Each new row is followed by its nearest point in the smallest flat space through zero that holds the last named rows.
(in the rows, 128 means zero)

Q_377, 4 rows:
[[101 134 106 166 194 110 153 100]
 [135  85 126 141 176 137 157 177]
 [102 110  97 164 178 165 106 135]
 [ 90 118 113 121 154 165 150 138]]
New rows:
[ 78 150  77 144 122 100  88  94]	[101 160 106 151 134 131  96  77]
[140 126 123 155  49 157 157 154]	[138 123 141 101  92 143 122 147]
[134 183 151 119 120 133 117 107]	[123 153 130 119 103 119 119  99]
[125 141 109 124 178 119 123  82]	[109 144 113 152 158 115 132  95]

Q_607, 4 rows:
[[109 143  98 114 114 104 100  74]
 [143 147 178  91  16 123  78 182]
 [131  84 122 127 119 100 115 157]
 [133 142  92  86 104 109 151 171]]
New rows:
[125 207 160 126 153  78 120 111]	[122 167 127 120 121 141 127  98]
[115 133 140 101 134 109 136 134]	[128 132 119 119 122 123 132 135]
[158 163 126 164 122 144 112 125]	[129 147 147 134 125 147 126 117]
[ 89 129 147 111 128 108 148 121]	[126 132 121 124 127 125 128 123]
[158 102 145 147  89 118  73 163]	[135  93 162 132  87 114  89 157]

Q_435, 4 rows:
[[164 197 129  99 146 146 125  74]
 [148 121  83 125 118 194 100 179]
 [154 117 133 152  90 135 153 153]
 [136 184 131 167  72 166 184 165]]
New rows:
[175  89 125 148 162 112 170 106]	[165 100 144 128 119 103 133 110]
[180 140 120 155 104 132  97 140]	[174 124 121 129 109 149 128 135]
[ 95  77 130  84  85 101 123 168]	[106  75 127 141 123 111 122 158]
[ 86 178 141 155 113 177 143 178]	[ 85 177 114 152 108 168 153 171]
[ 90  80 133 138 173 179 151 164]	[ 88 103 109 136 132 140 113 168]
[132 141  91 166 142  85  83 132]	[119 116 124 121 140 124 115 127]

Q_76 (4 x 8):
[[171 148  96 157 132 104 156 108]
 [ 92 115 160 143 117 173 115  93]
 [ 72 134 160 223 150 171  99 104]
 [120 181 142 164  93 132 156 100]]
New rows:
[ 54 114 119 128 153 100 110 129]	[ 99 119 141 137 146 135 102 154]
[119 158 105 119 136 127 117 126]	[129 138 126 131 127 120 131 137]
[153 176 103 157 143 141  89 167]	[127 149 118 162 149 105 123 159]
[128 128  97 137 117 109  61 122]	[128 118 122 137 146 125 118 138]

Q_105, 4 rows:
[[141 175  97 131 155 130 226  64]
 [190 198  92 140  80 187 106  89]
 [156 128 135 124  98 130  71  68]
 [221 134 106 119  98 155 156  88]]
New rows:
[155 116 135 179 155 115 167 182]	[135 113 123 125 140 131 171 179]
[ 84 108 156  95  94 105  99  95]	[103 107 150 124 130 102  85  96]
[167 159 100 165 129 155 160 157]	[157 161 101 135 119 163 164 156]

Q_680:
[[135 106 124 131 113  87 145 168]
 [133 148 128 115 165 125  92 110]
 [137 192 136 132 129 128  77 120]
 [213 127 167 114 159 142  98 166]]
New rows:
[ 49 178 104 136 139 152 132 127]	[ 74 161 107 137 114 131 121  87]
[123 119 121 207 153 207 137 124]	[130 124 141 133 118 191 145 101]
[151 136 135 128 168 158 141 119]	[148 121 140 118 152 158 122 115]

Q_874 (4 x 8):
[[114 119 152 156 126 125 124 198]
 [ 82  91  89 109  69 115 112 112]
 [144 158 108  92 162 146 129 100]
 [ 57 148 139 129 156 114 172 121]]
New rows:
[130 179 105 167 154 103 106 150]	[132 142 139 131 151 135 131 151]
[162  87 103 142 117 148 128  81]	[163 112 119 128 102 125 117  83]
[138  92 117 129  93 167 162 182]	[126 111 127 135 108 129 108 172]
[ 98 179  92 167 146  97 120 151]	[ 98 139 133 127 145 128 140 151]
[113 130 127  74 177 148  80 162]	[123 151 101  88 157 154 109 171]
[120  91  75 126 171 114 163 157]	[103 136 120 116 138 132 130 146]

Q_400 (4 x 8):
[[131 119 128 101 173 161 154 146]
 [197 145 175 152 104 156 103 124]
 [121 111 151 119  61 152 148  64]
 [101  94 122 143 118 189 142 133]]
New rows:
[173 123 113 135 176 149 133 140]	[155 133 136 123 167 150 129 157]
[ 84 108 133 124  97 107 141 132]	[ 91 116 111 129 107 116 134 112]
[143 135 161 152 139  83 132  86]	[148 147 141 121 112  94 120 108]
[138 138 156 139 158 117 121  56]	[148 140 146 110 116 115 134 102]
[ 49  77 100 171  93 104 188 140]	[ 41  91  81 145 100 127 139 120]

Q_272:
[[128 125 139 142 129 119 152 124]
 [103 120 137 105 114 169 103  88]
 [ 88 147  99 157  81 120 122 208]
 [125 134 146 149 115 149 179  97]]
New rows:
[104 135 155 119 138 125 103 110]	[111 111 141 117 130 128 109 111]
[ 80 131 131  96 127 101 189 168]	[107 123 136 156 114 106 151 153]
[124 109 168 110 135 125  85  69]	[115  96 156  99 147 133  99  76]
[131 102 122 136 168  60 115  80]	[142  94 156 119 170  81 121 109]
[ 99 143 155 143  88  95  35 148]	[ 80 108 124 116 112 112  69 164]
[142  61 208 140 125 150  72 193]	[ 95  97 141 120 131  97  90 143]

Q_284, 4 rows:
[[ 85 123 187 116 116  48  93 174]
 [102 130 138 121  74 141 125 109]
 [168 103 179 126 146 139 166 127]
 [169  76  95 154 121 122 128 126]]
New rows:
[139 146 138 123 117  89 105 123]	[115 127 135 127 124 105 114 141]
[128 119 160 110 112 111 137 155]	[123 117 166 122 119 109 130 138]
[ 98 126 143  86 123  81 127 162]	[100 134 158 119 126  87 108 153]
[154 116 111 134 121 178  79 147]	[138 120  97 138 123 139 126 119]
[127 124 134 136 149 144 103 143]	[130 132 125 128 143 122 126 135]
[135 143 147 133 155 106 105 128]	[125 136 138 125 153 109 123 145]

Q_182:
[[138 143 146 118 110 133 102 195]
 [152 154 134 182  55 123 117 154]
 [ 97 139 113  93 120 205 106 149]
 [120 162 146 119 152 152 143 146]]
New rows:
[132 141  84  83 107 124 182  71]	[114 119 109 134 137 140 146  73]
[107  91 130 161 114 179 124 120]	[115 125 107 132 103 160 120 110]
[129 168 128 104 128 149 116 120]	[118 146 130 121 132 157 131 135]
[ 52 163 115 124 133  54 130 106]	[132 123 131 134 148 105 145 106]
[118  67 134 137 120 120 128 155]	[134  99 121 117 119 109 106 138]

Q_84, 4 rows:
[[ 65 141 136 105  83 155 167 179]
 [ 30 118 164 128  80 149 138  67]
 [106 157 161  60  72  89 217 108]
 [117 114 175 106  94  95 134 125]]
New rows:
[167 202 175  76 137 117 144 118]	[161 146 133  93 122  92 169 120]
[127 139 142 113 108 145 126 142]	[117 129 134 121 116 130 135 145]
[ 97 101  96 146 224 157 150  88]	[122 140  83 158 163 165 120  80]

Q_501, 4 rows:
[[111 147 169 182  81 131 114 133]
 [128 162 137 200 144 120 151  94]
 [182 142 140 164  86 177  80 122]
 [175 103 156 145 120 165  76  87]]
New rows:
[150  71  71 105 201  93 122 112]	[146  96  95  79 198 120 143  96]
[ 64 126 156  91 134 131 126 112]	[ 88 101 152 108 130 104 131 129]
[102 103  98 127 131 140 109  95]	[131 112 133 119 142 127 123 113]
[145 107 110 137 181  76 111 126]	[130 115 119 119 167 117 142 103]

Q_452, 4 rows:
[[ 89  65 169 132 125 132 190 136]
 [148 157 128  98 102 125 121 116]
 [137 148 188 163 117  53 135 135]
 [110 128  80 139 110 193 118 161]]
New rows:
[137 104 121 108 119 143  90 144]	[129 131 110 120 128 146 121 128]
[106 123  40 107  88 136  92 140]	[131 147  79 118 113 179 104 140]
[109 145 152 156 135  54 159 103]	[133 128 176 149 138  68 138 122]
[ 77 223 131 158 135 170 133 145]	[126 157 109 157 101 145 109 163]
[146 126  61 131  98  71  97 123]	[148 161 113 132 131 118  97 125]
[126 182 166 148 136  49 142 121]	[148 157 176 151 125  54 122 124]

Q_933, 4 rows:
[[124 134 137  53 158 140 147 120]
 [147 135 153 125 110 126 124  79]
 [147 103 190 145  66 130 142 178]
 [ 99  87 168 121 134 139 110 121]]
New rows:
[145 123 163 128  49 120 174 141]	[167 131 175 131  68 126 151 151]
[136 116 156 111 104 129 127 141]	[135 118 160 117 109 132 136 139]
[139 143 137 112 116 128 133 158]	[140 134 134 115 117 129 145 154]
[154 120 138 194  69 103 157 115]	[162 136 143 189  70 114 125 125]
[ 66 114 164  98 145 115 124  98]	[ 97  98 156  98 154 141 112 101]

Q_740 (4 x 8):
[[132 144 119 143 161 133 139 140]
 [101 108 198 152 110 150  81 172]
 [ 92 113 137 150 115 123 117 140]
 [143 148  62  97 133 152 143 101]]
New rows:
[118 146 112 151 107  87 139  91]	[115 118 109 133 119  89 150 106]
[163  96 172  79  80  88 155 169]	[160 108 182 105  96  94 123 112]
[175 163  75 158 148  83 115 118]	[147 146  99 130 161 108 163 114]
[103 159 166 134 105 151 129 152]	[116 124 152 138 124 147 106 149]
[ 87 117 176  76 122 143 101 106]	[125 111 154 111  91 142 100 128]

Q_237, 4 rows:
[[ 94  77 117 132  80 164 180 121]
 [151  32 194 101  94  85 101 180]
 [132  99 186 134 159 110  93 135]
 [161  75 125 125 123 159 144  72]]
New rows:
[131 106 116 104 122 125 143 115]	[140 110 119 121 112 134 138 120]
[ 83 119 134  85 124  99 124 123]	[113 122 138 128 119 120 128 149]
[134 122  92 134 139 207 120  98]	[132 128 104 139 136 165 151  76]
[108 112 129 106 167 131 152 122]	[117 121 137 137 136 139 132 118]

Q_252:
[[114 161 157 189  60  89  76 116]
 [173 114 139 173 121 101 156 161]
 [205  71 146 151  85  73 154 101]
 [156  76 120 117 101  62 144 151]]
New rows:
[ 78 175  96 112 181 172 156 115]	[ 92 160 115 103 178 189 129 133]
[ 79 170 131 107 117 160 170 173]	[ 93 154 116 123 156 148 125 167]
[118  92 113 108 122 108 106 143]	[116 108 115 101 118 100 123 139]
[ 79 102  95 126 128 114 168 110]	[118 113 115  99 132 120 129 131]
[128 175 129  99 132 145 154  91]	[124 138 130 116 141 161 126  97]

Q_258 (4 x 8):
[[ 99 177 125 158  81 152 149  73]
 [ 87 147  85 114 114 230 165 125]
 [108 175  78 137  59 197  81  60]
 [136 138 130 159 108 181 156  76]]
New rows:
[128 178 143 167 150 137 144 140]	[116 140 140 141 124 125 158 120]
[119 172 177 142 151 157 157 155]	[111 135 141 135 136 134 178 135]
[171 150 139  99  95 164 109 126]	[140 124 113 128 118 154 104 111]
[ 78 164 115 137  89  83  85  78]	[ 98 181 119 138  76  88  88  96]
[156 126 135 111 126  87 117  83]	[150 126 143 143 121  97 105 107]
[ 77 140  91 114  91  83 100 175]	[ 80 160 104  96 112  88  95 163]

Q_567, 4 rows:
[[ 90 136 139 110 123 196 128 118]
 [145 185 137 187 208  81  34 127]
 [153 147 118 190 215  84  94 189]
 [138 176 156 113 153  71 110 154]]
New rows:
[136 135 115 128 106 130 180 108]	[131 109 122 115 101 128 153 123]
[135  81 117 131 125 128 123 113]	[138 101 109 144 116 131 133 113]
[107 168 124 144  54 114 166  49]	[130 123 133  99  68 122 124  62]
[176 137 126 154 126 122 116  49]	[145 121 116 150 110 109  90  68]
[121 207 140 170 107 135 154 107]	[119 150 142 119 130 130 110 116]
[138 126 152 131  62 137 122 117]	[127 122 131 109  93 128 133  97]

Q_934:
[[186 152 146  80 211  80 158  89]
 [182 152 132 152 137 131 161 144]
 [123 196 152 162 162  61 182 123]
 [124 133 163 145 130 174 133 142]]
New rows:
[117 153 122  93 138 158  80 124]	[116 109 136 104 135 146 109 118]
[ 90 115 105  88 129 144 137  32]	[ 96 106 127  83 146 114 100  98]
[138 162 174 162 125 126 126  99]	[123 154 157 147 143 130 149 132]
[100 159 128 104 128 108 155  75]	[103 142 136 116 150  91 132 108]
[ 81  91  86 102  87 146 146  88]	[ 93  98 102 111 101 125  94 122]
[ 97 125  91 124 111 159  95 109]	[101 102 113 119 104 140 101 128]

Q_474, 4 rows:
[[147 128 103  40 106 135  75 126]
 [174 168 123  66 113 105  52 117]
 [177 126  92 141 124  69  67  67]
 [139 154  70  76 128 148 115 162]]
New rows:
[164 180 178  76 143 106 175  84]	[139 158 174 118 124 121 107 131]
[152  82  95 119  93 161 179 126]	[106  85  92 118 125 148 151 128]
[132 118 110 113 180 101 170 146]	[122 129 102 141 136 135 147 141]
[ 79  87 100 105 133 109  74 141]	[126  96 103  96 116 132 115 113]
[173 134  81  88 143 175 168  94]	[128 121  76 104 128 140 129 139]

Q_882:
[[ 58 146 104 105 180  65  66 102]
 [ 75 129 175 149 141  55 185 137]
 [124 154 107 132 112 120  94 151]
 [ 80 111 142 171 147  67 168 137]]
New rows:
[ 92 123 128 161 139 101  95 101]	[ 96 121 109 141 152  98 111 122]
[114 144  78 181  92 127 104 114]	[125 128  85 165 119 124  99 153]
[138  77 127  71 128 153 192 102]	[150  95 159 106 145 160 170  90]
[171 186  66  94  76  99 116 106]	[141 169 115 106 102 140  84 148]
[187 167 181 102 132 119  90 144]	[144 169 151  85 103 140 115 135]
[115 187  90  93  83 162 104 109]	[144 167 116  93 108 147  80 137]

Q_238 (4 x 8):
[[142 165 114  91  90 180 133 130]
 [ 94 140 140 126 107 150 173 117]
 [ 85 171 114 103  78 129 141 145]
 [194 141 145 123 149 145 109  65]]
New rows:
[ 90 135 123 144 107  97 126 187]	[ 82 125 110 130 112  97 125 176]
[195 171 101 173 113  32 133  78]	[147 161 141 133 140  59  85  71]
[126 138 149 143 102 122 165 108]	[109 140 144 132 120 131 156 102]

Q_899 (4 x 8):
[[161 100 163  94 143 152 151  98]
 [122  75  51 149  96  53 201 160]
 [160 127 123  75 210 147 141 120]
 [114 142 137 120 134 159 108  77]]
New rows:
[125 117 111 133 167 130 142 149]	[135 128 108 117 156 118 137 145]
[152 177 177 149 144 130 197 130]	[150 119 155 117 132 134 134 141]
[115 165 121  98 148 129 188  86]	[126 118 105 107 153 136 144  88]

Q_315, 4 rows:
[[122 100 103 146 183 196 117 130]
 [149 149 109 110 144 102 195 111]
 [141  98  97  46 120 147 114 104]
 [129 122 105  67 120 121 164  46]]
New rows:
[126 162 119 150  86 153 108 118]	[115 128 143 142 114 126 110 120]
[ 80  91  99 122  82 180 151 136]	[120 110 121 117 133 154 109 112]
[178  76  75 152 133  82 178 146]	[155 142 108 116 151 114 174 152]
[115 174 142 125 111 156 104 150]	[124 126 139 138 118 127 105 147]
